The rows are grouped in 3 different ways at once. Each group adds its own fixed numbers to the row, and there is some noise. The rows also spread widely along 15 directions, which tell nothing about the answers.
Some rows, each with its group in each grouping after it:
[  3  22  -4 -19   3  25 -23 -26  -9  13   4  -9   6   4   9  -5   0   3
 -11   2   4  20 -22  -4  -7  17 -23 -28 -19  -9 -10  13   9]  J Q_152 sokab
[-19   2  -1  -2   7  -3   2  -2  20  12  -5 -15   1 -19  -3  -2 -17  -1
 -11 -24  11  17  -3   9 -16   7  -3 -23  -8   6  -7  10  16]  C Q_976 taf
[  8  -4 -20   0   3 -18  -2 -22  -2   1  18 -12  -1  -8 -19  -3  -5   9
   1  -7   6   0 -32 -16  10  21  -3  15  23   4 -12  10   3]  J Q_82 Kosa
[-13   5   0   3   0 -40  13  15   7  -8 -12  -6  -9 -11 -21   1 -36   4
  18 -19  -3 -18  -7  -8   8  -6  21  18   1   0   8   4  -3]  V Q_685 Zik
[-18  -5 -37  16  -1 -18  26 -10 -13  23  -2   9 -13   0  -4  -5 -21   2
 -11   0 -14   5 -34   6 -12  13   9 -20   6 -34  18  -5  14]  C Q_769 sokab
[ -3  12   1  27 -14  -5  -2 -13  -9  -8   6  25 -29  10  10  -5   0   3
   8  -8 -23  26  24  -4  10  -6 -10   6 -24  15  -5   2  18]  E Q_82 Kosa
[ 14  25  18 -12  -4  14   0  -4  -4   5   6  -1  18   1  14 -17  -2  -7
   3   6  20  -4 -32 -11  17  17 -11 -18 -14  -9  -7   2   4]  E Q_985 taf
[-13 -12  -2 -24   5   7 -10 -16 -17  17  15 -16 -20  -7  -8  13  -5   6
  -5  -4 -10   6  -2  -9   1   7 -14  30  -3  11 -19  33  -3]  V Q_985 Zik
[-14   7 -18   8  -4 -19  23   4  -2  14  -1   9 -14  -1  12   0 -11 -12
  -2  -1  -3  -3  -6  23  -3  -1  20  11  -9 -30   5   1  20]  Z Q_976 sokab
[-22   1   9   0  12  -3 -12 -14 -30   5  18 -20  -9   4  -2  18  -7  13
 -15 -13 -21  16  14 -25 -21   2   8  12   6 -12   0  23   8]  Z Q_685 sokab
[ 21 -18 -10  10  -7   1   1  -7   4  10   9  -2  10 -20  -4   1  10  -8
  -3  17  26 -11 -33   4  11  10  -5  -5  23 -24  -3   6  -2]  J Q_152 Kosa
[ -1  31  -8 -10   1 -21  14  -8  12  -9  18 -11  14  14  11 -28  12 -15
   3   0   5  -8 -27   0   8  24   9   5   4  -6 -10  -1  17]  Z Q_769 sokab
[  6  19   6  -1   3  -8  11  -8  -1 -13   9   6   4  13   8 -12  18   0
   5   4   4 -27 -11  -4  22  -4  -3   6  10   2 -11  -2   7]  J Q_152 Zik
[  2   5   0  11  13   6 -30 -14 -14   7   2  -3  -2  -7  -5   5 -21  33
  -3 -16  13  -4 -13 -18 -23  -1 -10 -22  20 -15  -5   8   7]  J Q_152 sokab
[ -5 -26 -10   1  -8  -8  12  11  22  -2   1  -9 -12 -18  -4  -7 -13 -10
  13   1  16   2 -15  15  -6   7 -10   0   5   4   6  18  -2]  E Q_152 Kosa
[-37  16  -9  -5  24 -14   0   8 -12  19  10  -8 -10   8  22 -15  -8   2
 -16 -12 -11 -16 -43  -8 -27   9   8 -12  -7   2 -17   0  21]  J Q_976 Kosa
[ -7   3  -3  14   9 -11 -12   1 -23   9  -2   6 -10  -6   2   5  -9  18
 -11 -15 -12  -2 -19 -16 -11  -3  10  -6   3  -4  -7   1  15]  Z Q_976 sokab
[  3   3  -6 -14  -8  15  -1  -2 -19  22   5   5 -17 -17  26  11 -11  -5
   1  -6   7  15  -1  20   7  13  -7  11 -26  -9  -7  17  14]  Z Q_769 taf
[-25   3   2  26  -4   7   4 -11 -21  20  22  13 -27  19  26  -2  -2  -9
 -10   9 -21  17  13  -2 -14  -3   2   1 -12 -26  -1  12  15]  E Q_82 taf
[ -5  14   4 -13   8  -5  -1  -8 -24  -2  -2   2 -22   2  -2   9 -28  25
  14 -26 -11   4   5 -11  10  -2  -3  11 -13  11   3  13   5]  E Q_976 taf
[-14  -6 -27  16  -2  -2 -10 -27  -6  15  13   1 -25   3  -5   4  -7   8
  -8   4 -10  19   4   5 -20   1  -4   1   6 -23   2  15  11]  J Q_152 Kosa
[  9   2  10  -4 -12  10  14  -9   2  14  -7   7   1 -24  -7   8 -21  -1
  -2 -13  13  12  -7   3  32   6 -14  -7 -21   1 -13  12   1]  E Q_976 sokab
[  5   8   8  -4 -10   0 -13   6 -15 -10 -10   8 -13  -4  16   9   8  -7
   7  -1 -21  26   4  -6  12  -4  -2   7 -40  19   1   6  13]  E Q_82 Zik
[-19 -14   6   1   1   2  15   0  15  14  26 -28   2 -11   7  -3 -21 -16
  -3  -4  20   9  -5   4 -21  18   4  -2   8 -28   3  24   7]  E Q_976 Kosa
[ -1  11 -19  -8  -5 -15   1 -19 -13   1   5  -2 -10 -12  10  12   3  -2
  -3 -15 -15  36   3   3   0  13  16  16 -18  -5   1  -4  28]  E Q_985 sokab
[  4  25  16 -21  -4   6 -13  -1  14   2  -1 -16  21  -4   5  -8  -4 -13
   2   5  25  -7 -16  -5  12   8  -4  -3 -17 -18 -13  13  -3]  E Q_152 sokab
[  5  17 -33 -22   1 -19   9 -20  -8  -4  -3  -4  -6   3  -9 -12  -8   1
   8  -4 -15  15 -44  -2   9  27  -4  -5 -14  11  11  -2   9]  J Q_685 Zik
[ 19   4  -7   9 -14   3  17 -16 -15  15  -9  17  10 -16  -4   5  11 -11
 -13   8   0  12 -22   3  35   9  -4 -17 -14 -12   1  -7   4]  C Q_685 taf
[  1  16   2  -7   7  -9  20  -8  -8  -8  -4   3  -5  -1  -3   4 -29  21
  13 -30   8  -9   4   2  13  -1  -6  -4   0   4   4   2  12]  J Q_82 Zik
[ -4   6   0  13  12 -13   1  -9 -16   2  -4  -1  10 -14  -7   8 -23  28
  -7 -25   3  -6 -15 -20  -5  -2  11 -24  20 -19   6 -10  12]  E Q_152 Zik
[ -4  19 -12  -3   7   2 -16 -25 -12  11  13  -9   8  15   6  -6  23   3
 -17   6  -1   4  -8  -4 -13   8  -2  -4   5 -20 -10   5  19]  C Q_985 Kosa
[  8  13 -18  -5  14  -2  -6 -31 -29  15  14   4  -3  -7   5   4  -9  30
  -4 -26   1   4 -21  -9   2  17  -3   0  14  -4 -14  -2  21]  E Q_976 Zik
[  8 -10  17  10   3  22  -5  12 -16  15  12   7  -6 -10  28   1 -10   9
   6  -4  27 -12  -4   7 -12   5 -13  -9  11 -15  -2  17   9]  Z Q_769 taf
[-12   2  -4  10  -4 -15 -13   1   5   5 -13  -8  -2 -11 -19  -1 -26  -1
  -7  -2 -15  21 -29 -22 -11   2  11 -21 -16 -10  11   6   2]  E Q_976 Zik
[ -7   4   7   1   4 -20  -9  17   1   5  -7 -15   4  -9 -17  -3 -41  10
   9 -10   8 -17 -28 -23  -8   3  12  -3   5 -18   7  12  -8]  V Q_769 sokab

New rows, each followed by its group in each grouping:
[-20  12 -13   7   7 -25   4  -2 -14   3   1  -1 -25  19 -10  -4 -27  11
   6  -4 -20 -10 -11  -9 -10  -5  17  13   1 -16  14  12   4]  Z Q_976 taf
[-17   2  22   9   0  16  18 -12 -15  15  13   3  -2   4   3   0  -8  -5
 -19   3 -10   2  -6 -17  10   4 -16 -21  -9  -6  -7  13  -2]  J Q_685 Zik
[-21  13  -6   1   7  -2   8 -13 -15  13   2  -8  -5  18  -5   1 -18   0
 -13   5 -19   9 -14  -9 -14   2   7 -18 -10 -34  17  10   6]  J Q_976 sokab
[-13  -1   5  -1  -6   1 -26  14   3   6  -8   6 -31 -13   7  -9 -17   6
  10  -9  -3  10 -11  -8 -12  -1 -19   2 -29  34 -17  17   6]  E Q_985 Kosa
[ 12   8   5  14   5   5 -27  -6  -2   4   0  11   4   9 -10 -19  17  19
  -2   6  15 -25 -21 -13   1  -2 -29 -16  18  14 -20  10  -2]  C Q_685 Kosa
[-20   0 -13  23   7 -14  -5  13 -19  11  -5  14 -17   0  26   4   4  -2
 -11   4 -15  -7 -16   5 -28 -14  20 -10  -3 -25   5 -11  23]  J Q_152 sokab
[ -9  -4 -20  -6   8  -2   1   6 -18  27 -11  -1   1 -16   3   4 -23   1
 -15  -2   3  -2 -54   0 -10  12  -2 -29 -13 -19   2   1   6]  J Q_82 Kosa
[ 10   0   7 -28  -2   4 -14  -1 -13  -3  -3 -10  -7 -20  -2  10   7  -3
  -1  -1  -8  16 -23 -13  19   9 -10  12 -26  32 -13  15   1]  J Q_985 taf
[  3  35  -6  -9  12 -10 -17 -15 -24 -10   9   6 -11  23  10 -12   0  26
  13 -18  -6  -9   1  -8  -3   5  -6  14  -2  13  -6   4  18]  Z Q_685 Kosa
[-15   4 -21  -3   8 -37  -9  -4   6 -15 -18 -13 -10  -6 -28   8 -17  18
   5 -17 -16   7  -5 -10 -11  -8  18   4   6   1  17   2   7]  E Q_152 Zik
[ 16   2 -16  -1 -10 -18 -19  10   9  -2 -12   2  -9 -15 -11 -14 -26   8
  25   0  18  -2 -37  -5  -5   9  -2  -1  -4   0   9   3   1]  E Q_985 Kosa
[  8   5   2   2  12  -9  16  -8 -29   6   5   2  10  -6   5  16   9  13
  -8 -13   2 -16  -8  -5  18  -1  18   5  17 -20  -1  -6  14]  C Q_976 taf
[ 20 -13   4  17  -4  -9  -7  10  -4   5  -2   6   8 -13  -7   0  13  -2
  -5  13  14 -23 -33  -8  11  -4   4   5  19 -12  -9   6  -2]  Z Q_976 sokab
[ -9   8 -20 -19   7  -6  12 -28   8  14  24 -10  -5   2  -1  -8   7  -1
  -5  -7   8  -5 -13  12  10  17  -7  24  12  -1 -24  17  10]  E Q_976 Zik
[  8  -9  -4   1 -16  -2  43 -19  -2  -5  10  -3   1  -3  -9   5  -2 -16
  -1   7  -5  19   5   8  22  11   2   2   1 -20  21   8   7]  Z Q_985 Zik
[ 14   0 -24   4 -12 -24  -3  -8 -12  -9  12  -5 -11   5   0  -2   9 -12
  12  14 -18  13 -24 -10   7  14  17  28  -1  -9  10   6   9]  Z Q_82 Zik
[-30   3  -8   2  17 -22  19  -8   2   7   8  -7 -14   3 -17 -13 -30  19
  -6 -25  -8 -17 -25 -12  -7   5  -1  -4  19  11 -11  12   5]  Z Q_976 Zik
[  7  18  10   2  -7 -14   9  -5  18  -6 -20  10  13  -6 -30  -7   7  -1
  -6   0   8 -19 -13  -6  40 -10  -7  -7  -4  13 -16  -3  -5]  C Q_985 taf
[ 14  -1 -20  10  -5 -19   9 -16   4   0  -5  11  -7 -20 -13   2  -9  10
   6 -17   4  14 -15   7  15   8   4  -1   7   5   4  -6  15]  E Q_976 taf
[ -4  19  -2   2   6 -26   1   6   2 -13 -12  -9   2  -2  -3  -1 -10   5
   5 -19  -6   6  -5  -5  -7  -2  23  -7  -7  -2  15  -7  19]  C Q_976 taf
[ -9 -16  13  31   5 -13  -2  15  12  11   3  -5   8 -13  -7  -5  -1  -7
 -13   2  10 -15 -21  -9 -14  -8  13 -15  22 -15  -6   3   2]  V Q_976 taf
[  5   7  -3  -4   2 -20   7   0 -16   1  18  -5   3  -1  13  -1  14  -5
   4   5   6 -20 -19  -7  10   8  18  32  13 -18  -7  -2  12]  E Q_985 Kosa
[  5  -6  15  -4  -8  20   4  -9  -9   7   0 -10  -1  -8  -9  10 -23   0
  -5  -3   2  24   0  -5   5   7 -15 -17 -17 -13  10  27  -3]  Z Q_976 sokab
[ 16  -8  15 -14  -4   4  -9   5  -4  -3  -1 -17  16 -24   3  20  19 -15
  -9   8  11  12  -7  -4   7   1   5   5  -9  -8  -1  10   5]  J Q_985 sokab
[ 17 -11 -12 -10   3 -12 -31  13  -7  10  -8 -12  -1 -32  -7  10 -29  14
  14 -16  22  -4 -39  -9  -9  13   2   9   4  -1  -8  13   0]  V Q_82 sokab
[ 22 -21 -18  27  -8  -1 -11  -2 -30  22 -10  25 -17 -31  -4  20 -27  30
   6 -15  12   0 -13  -2   0  -1  -3  -6  15 -19   4   1   7]  C Q_769 sokab
[ 17   5   1  18  -5   3 -27 -24  -3  10  10  -7   5 -12 -23   5 -34  21
   5 -15  18  14  -1 -22  -3  11  -7  -7  11 -23  -3  16   0]  V Q_82 Kosa
[-34   9  16   0   2   3  -2  -5  -5  15  31 -12 -26  20  11 -14 -14 -12
  -2   3 -17  -2  -1 -19  -3   7  -8  24 -13   4 -26  34  -4]  V Q_82 taf
[  5 -15  -9  20  -3 -18  25   4  -9  10   6   3   7 -22   7  14 -10  -4
  -2  -9  16 -11 -11   7   2   3  21   1  21 -35   8  -7  16]  C Q_82 Zik
[ 39  -1   1   9  -3  -1  -2  -6  -6  -8 -11  10  19 -23  -8   5  -4  18
  11 -15  26   1  -9   3  11   4  -6 -20  12  -5  12 -11  15]  V Q_985 Kosa
[ -7 -10  -5   6  -9 -26  27  -8  -3  -9  -3   0 -16 -14 -30   7 -32   8
  10 -17 -17  17  -3 -15  21   6   3   8  -6  12  16   8  -4]  E Q_685 Kosa
[ -6  12  -2   8  -1   7  -1 -14  -6  21   5  10  -2   2  -3 -16 -16   7
 -10   3   8 -20 -35 -11  10   6 -16 -18   6 -13 -21   9  -4]  Z Q_152 Zik
[  3  -3  -8 -22   6 -13  -7   9   3   1  -8 -17  -8 -16  -8  14 -15   5
  12 -12  17  -5   1  18  -6  -3   9  23   0  -7   8  23   4]  Z Q_976 taf
[ 21   7  16 -19  -1  14  20   4 -11   1  -6  -2  21   0   5   2   5 -11
   2   8  14  -9 -17   8  28   4 -10 -13 -19 -12  10   8   0]  V Q_976 Kosa
[  5 -13 -15 -15   3  -9   0  -3   1  -5 -13 -10  -6 -18 -21   8 -17  17
   7 -15   9   1 -14   7   1   4 -11  -3   6   9   7  16   1]  Z Q_152 Kosa
[-19  -6 -32  -9   4 -19  17 -28   2   7   3 -14 -16  -3 -34  -1 -39  17
   2 -17  -8  13 -18  -4  -4  16  -4  -2  11 -10  13  16  -2]  E Q_152 Kosa
[  0  23  14 -15   3   5  11  -1 -17   1  -5   2   0   4   9  -1 -17   5
   5 -17  -5   2  -7  -4  16   5  -5 -10 -29   5  -1   5  10]  V Q_976 sokab
[ -1  -8  12  20  -8   3   7   7  -2   6   0  -1  -3 -15   4   3 -28  -1
   4 -13   8  15  -3  -7 -12   4   2 -24  -7 -16  12   7  11]  C Q_976 sokab
[  0  -3   1  -3   3 -16 -28  -6   9   1 -28  -9   0  -5 -57  14  -8  18
  -9   6  -4  -8  -9 -18  14 -22  -2   5   5  -2   1  24 -24]  E Q_976 taf
[-23  -3  18   7   3  -6  14   9   8  -7 -10  -2 -12  -5  -5  14 -16   3
  -2 -15  -2  -5  29   6  -3 -24   1  -2  -5  -4   4  13   4]  J Q_152 sokab
[ -6   6  24  -5  10  14 -22  -2  -3   5   3 -18   1  -7  -2  11 -40  24
   6 -26  23   2  17 -12 -21  -3 -13 -12   3 -15   0  26   2]  E Q_82 Zik
[ -9   6 -26 -10  -2 -18  21 -18   9  14  17 -23   2  -6 -12 -12 -27  -7
   2 -11   8   8 -36  -2  -1  34   7   0   5 -19   2  10   8]  C Q_976 Kosa
[  4 -17  10  -6   3  15  -9 -11  -8  10  11  -4  -2  -6  -8   7  22   3
 -14   8   7  -9  -2  -2  10  -1 -26  11  15  12 -22  29  -7]  Z Q_685 Zik
[ -1  22 -14  11 -12 -24   8  -9 -15   1   8   4  -2  15   6  -9  10 -17
   2  16 -17   3 -16 -10  10  10  22  13 -12 -26  10  -7  12]  C Q_685 Kosa
[  5  -6  17  -2  -9  -3   6   8 -17  -1  -4  -1  -7  -3  -8  11  -9  -7
   5   8 -16  -1  -7 -16  23  -7   4  12 -19  -2   8  17  -9]  V Q_976 Zik
[-10  17 -14 -35  23  -4  -1 -15 -27  -8 -18  -8  -1  27  -6  14  23  14
  -9   3 -29   1   4  13  -1 -14  -3  -3 -13  -4  21   9   9]  V Q_152 taf
[ 16  11 -17   3 -14 -14  16 -10 -10   1 -21  23 -11 -15 -11   7 -16   8
  11 -13  -1   8  -8  10  28  -1   3  -2 -15  -1  11  -9  12]  C Q_985 taf
[  3 -26   2   9 -11   8 -12   3 -12   4  -7   8 -27 -24   1  21  -5   4
   4  -8 -11  36  17   5  -1  -6 -11   4 -23  16   5  19  10]  E Q_976 Kosa
[  5  14   4  -3  17 -23  10  -3 -17 -26  19  -2  -8  12  15  -5  15  15
  15 -19  -8 -16  -7 -11   7   3  13  21  20  22  -1  -6  21]  J Q_976 taf
[ -5 -19  10 -12  18   3   4  15 -25   7  13 -10   2 -18  28  10  11   2
  -6  -6   9 -17 -27  -3  -4   5   5   5  15  -1 -10   7   9]  E Q_152 taf
[ 17 -17 -12   0   7 -13  -4  -2  -7  -7   5  -8   4 -14  -4   5  12   5
   2  -5   4   4 -25  -1   0  10   2   1  19   9   3   3  10]  V Q_82 taf
[-13  -2  -4   5  -5   3  -7 -19  -4   4  -2  -7 -11  -2 -14  15   0   4
 -12  -5 -15  26  26  -1  -5  -7  -5  -4 -10  -8   3  18   8]  C Q_152 Kosa
[ -9 -36   6  20  -1   3  -3   3  17  10  11 -11  -1 -22 -10   6   5  -7
 -17   1  15   5  -3   3 -14  -1 -13  -5  24  -1 -16  26   1]  Z Q_82 sokab
[ -1  25  -1  22 -26 -18   7  -8  37   1   2   7  -2   9 -13 -24 -12 -26
   7  13  11  -3  -3   5  20   1   3  10 -11 -22 -12   9  -1]  Z Q_82 sokab
[ 25  12  31  -9  -5   5  13   2   0 -11  -4  -1  14  -9 -11   3 -23   6
  20 -15  24 -14   0  -9  41   2 -12   1  -5   5  -1  13  -9]  V Q_82 taf
[  0  28  11   3   7 -11   9 -23 -19  -8  13  -5   7   5  -7  -1 -16  23
   1 -26  -4  -8  -5 -33  22   8   8  -2  11  -3  -9  -4   7]  C Q_152 taf
[  4   8 -20   8  -5 -36 -16  17  15  -7  -8  -2 -11 -12   2 -14  -6  -8
  19  -5   1   2 -27   4 -10   7  22  13 -11   6   3  -5  17]  V Q_976 Kosa
[ 14  23  13  -3   4   5   1 -10 -15  -1  -6   9  11   8   1  13   5  13
  -2   0  18 -23  19   7  12 -20   0   3   6 -34   3   1   9]  J Q_985 sokab
[-10   4 -15  14 -11 -28   1 -19  19 -10   8  -7 -14  -5 -26 -14  -1 -13
  -4   4 -25  22 -30 -25  17  14   8   5  -3  18 -10   4  -2]  J Q_152 taf
[ -5   1   0 -11 -10 -14   7 -11  17   0  17 -22  -4  -9 -11  -2  -6 -21
   5   1   2  15  -7  -6  21  17   5  32  -7   1 -12  23  -4]  E Q_82 taf
[ -9   3  25  25  -8   7  -8   2   8   8  15   2 -10  10  -2 -16 -11  -4
   2   7  10 -15  -3 -20   4  -4 -17  -3   4  -3 -21  23 -10]  C Q_82 taf
[ -2   9 -12  19  -1 -28 -15  -2  20 -12   0  -7  -5   4  -5  -6   5  -3
   9  -6  -2  11  14   8 -25  -7  20   9   8 -14  10   1  21]  V Q_976 sokab
[-19   2 -14  22  15  -7 -16  -2  -1  22   5   7  -8  -2  10  -4  -2  14
 -18 -13  10 -14 -14   7 -31  -5  -2 -10  21 -14 -24   4  22]  Z Q_82 sokab
[ -7 -23  -9  -3  -9 -10  16 -12  16  -5   5 -12 -15 -26 -14  18   2  -4
   0 -19   1  30  32  18   1   1  -2  20   4  12  -2  18  16]  C Q_985 sokab
[  6   9   9   4  -5   2 -11 -16  -4  15  16 -10   9 -16  -9  -6  -5  -9
 -15   4   1   8 -47 -35  23  22   0  -6  -6   1 -26   9  -6]  J Q_976 taf
[ -5  25 -13  -8  -4   0 -16 -27  -8  23  12  -7  -1  11 -10  -7  -3  -9
 -13  18  -6   2 -35 -16  16  15  -2   9 -13 -22 -20  16  -7]  J Q_82 taf
[  2 -22   4   3  -2   6   9  -6  -3  22  12 -20   9 -16 -21   6 -22  -1
  -9   6  18  -6 -31 -15   6  13  -3  -9  19 -29   1  26 -16]  C Q_976 taf
[-14  15   1  -9   5  -5  -2  -8  30   0   1 -22   4  -3 -11 -10 -16  -3
  -1 -14  17   9   0   9 -13   7  -7 -13  -7  -1  -3  16  10]  J Q_976 Kosa
[  2  -4  35   9  -4  -4  -7  17  11 -13   8 -19   6  -8  -3  -4 -19  -4
  14  -6  16  -3  -5 -26  -4   1   5   0   3  -4   5  18  -5]  E Q_976 sokab
[ -2  -4  17 -27   2  -5  24  -5  -8 -18  10 -19 -11  -5 -11  14 -14   4
  13 -16  -2   1  13 -10  22   3  -5  28  -3  18   2  23  -1]  J Q_985 sokab
[  5  19 -11  16 -16 -26   6 -14  23 -10  -7   9   4  -5 -11 -15  30 -19
  -7   5 -11  17 -11   1  25   3  10   0 -11  15 -12 -14  18]  C Q_985 taf
[  5   7 -13   0   0  -1  23 -22  14 -14  13   3   2  17   8 -17  30  -4
   3  -3   4   5   9  25   7   9 -21  -7  13  15  -4   4  24]  C Q_82 Zik
[ -9  -3  21  14  -7   6   8   3  12   4   9   0  -6  -6   5 -11 -17  -8
   3  -6   9   7  -4  -6   5   5 -14 -14  -7   5  -9  15   1]  E Q_82 taf
[-43 -10 -14  -5  16 -22  17  -4   5   4 -14 -12 -22   4 -30  14 -17  10
 -19 -17 -27   6  13  10 -16 -18   5   2   1   0   8  22   6]  Z Q_976 sokab
[ -2  10  14 -11  -4 -12 -13   1  -7   2   1 -17   6  -6 -16   2   0 -12
  -5   9 -12   0 -25 -30  18   4  12  16 -14   0 -11  13 -10]  V Q_985 taf
[-15  -9  -2   4  10 -17  30  -1   0   1  -4  -5  -3  -1 -26 -10 -30  18
   1 -16   3 -20 -28 -12   1   3  -5 -22  24   1  11   5  -3]  C Q_985 taf
[  3 -11  27   3  -3  15  29  -9 -23  13  20  -7  13 -20   9  23   2 -11
 -19  -2   2  10   2 -12  29  10   4  -2   1 -19  -4   9   2]  J Q_769 taf
[ -3   5  25   3 -15   7  21   6  12   4 -13  -4   7 -16 -13   2 -39 -14
   0   0  13   1  -9  -7  24  -1  -5 -24 -23 -20   7  12 -13]  J Q_152 sokab
[ -5 -18  -8  11  -3  -1  14 -14   2   7  14  -9 -11 -12 -14   2 -35  16
  11 -17  19   0   4  -2  -8   9  -9  -3  25 -18   6  20   0]  C Q_152 Kosa
[-15 -24  18  -8  15   5  -5   3 -12  18   3 -14  -6 -26 -15  25 -20  21
 -11 -16  16 -16   2 -11  -5 -11  -5  10  21  -5 -13  27  -9]  E Q_985 taf
[ -7   1  -3 -12   2 -20  13   5   0 -19  -9 -12  -7   0  -9   5 -28   9
  20 -15  -3   3   1  -1  -4  -2  11   3  -2 -10  28   8   5]  E Q_152 sokab
[ -2  -8  -8 -15  -8   4  25  13   2  -3  -7   5 -16   7  19  -3   6 -17
  14  11  -4   8   9  40  -1   0 -13   0 -22   1  23  15  14]  V Q_769 Zik
[  8   1 -24  13  -4 -24  12 -19  -6  -4  18   6 -10   4  -1  -9   9   4
   9  -5  -3  -5 -17  -4  15  14   5  21  22   2  -8  -2  15]  C Q_82 Zik
[ 18 -30  -3   9  -2  -7  10  19  -8   1  -9   2  -2 -21 -13  11 -29  16
  20  -8  31 -25 -14   5   1  -4  -5  -2  24 -18  19  13  -5]  C Q_82 Kosa
[ -6   4 -14  10  10 -26   9 -18  32 -10  19 -21  13  -4 -11 -14   8  -3
  -2 -18  11  10  -4   7 -12  16   8  -3  31   2  -7   0  23]  V Q_82 taf
[-20  -5  18   1  11 -12   2   5  -3 -10  21 -18  -7  -7  11   7   8  -2
  -6 -12  -4  -8   3 -17  -5  -2  11  21  13   8 -18  12  10]  J Q_152 sokab
[  4 -31   1   0   0  -8  -8  13   3   0 -19  -8 -10 -35 -26  27 -18  12
   4 -17  13   4   6   4   3 -12  -4   7   5  12   3  22  -5]  C Q_82 taf
[-11  -4  13  18 -11 -15  18  14  13 -10  -4  -2  -4  -4  -8 -15 -16 -16
   6  -1 -11  12 -12 -10   2   5  -1 -18 -16  13  13   4   1]  V Q_685 Kosa
[  5  -1   1 -19   8   1 -20  -2  -2  -6 -19 -10   0 -23 -10  24   2  21
   0 -25  12   6  21  10   2 -10 -10   2  -7  15  -7  14  11]  C Q_152 Kosa
[-32   4 -15  10  18 -15   3 -19   0   8  15 -14 -14  20  -8 -10  -9  10
 -12 -10 -21   9  -5  -4 -32   4   5 -11  15  -9   6  12  15]  V Q_976 taf
[-16   2   2  -1  -3  16  -5 -11   5  27  -1   9 -12  -8   1  -2  -8   3
 -14  -2   7   1  -1  10   5   0 -27  -9 -12   2 -26  20   2]  E Q_769 Zik
[-10  -9  14   5  -9 -22  20  10  15  -8  -6 -10   2 -19 -23  -5   2 -21
  -7  -1 -13   5 -24 -21  31   5   3  -1 -12  30  -9   7 -10]  C Q_685 taf
[  1 -17  14  22   0  -5  17  -5   0  -3  16  -9   5  -5 -19 -10 -21  12
   5  -9  14 -12 -18 -27   0  12 -10 -17  35  -4   3  13  -7]  C Q_685 sokab
[  8  -1  12  -3  -4  13 -31   8   4   4   6   0  -8   0  16 -10  26 -12
   3  19   8   0 -15   0   1   0 -16   8 -12  13 -18  21   1]  E Q_976 taf
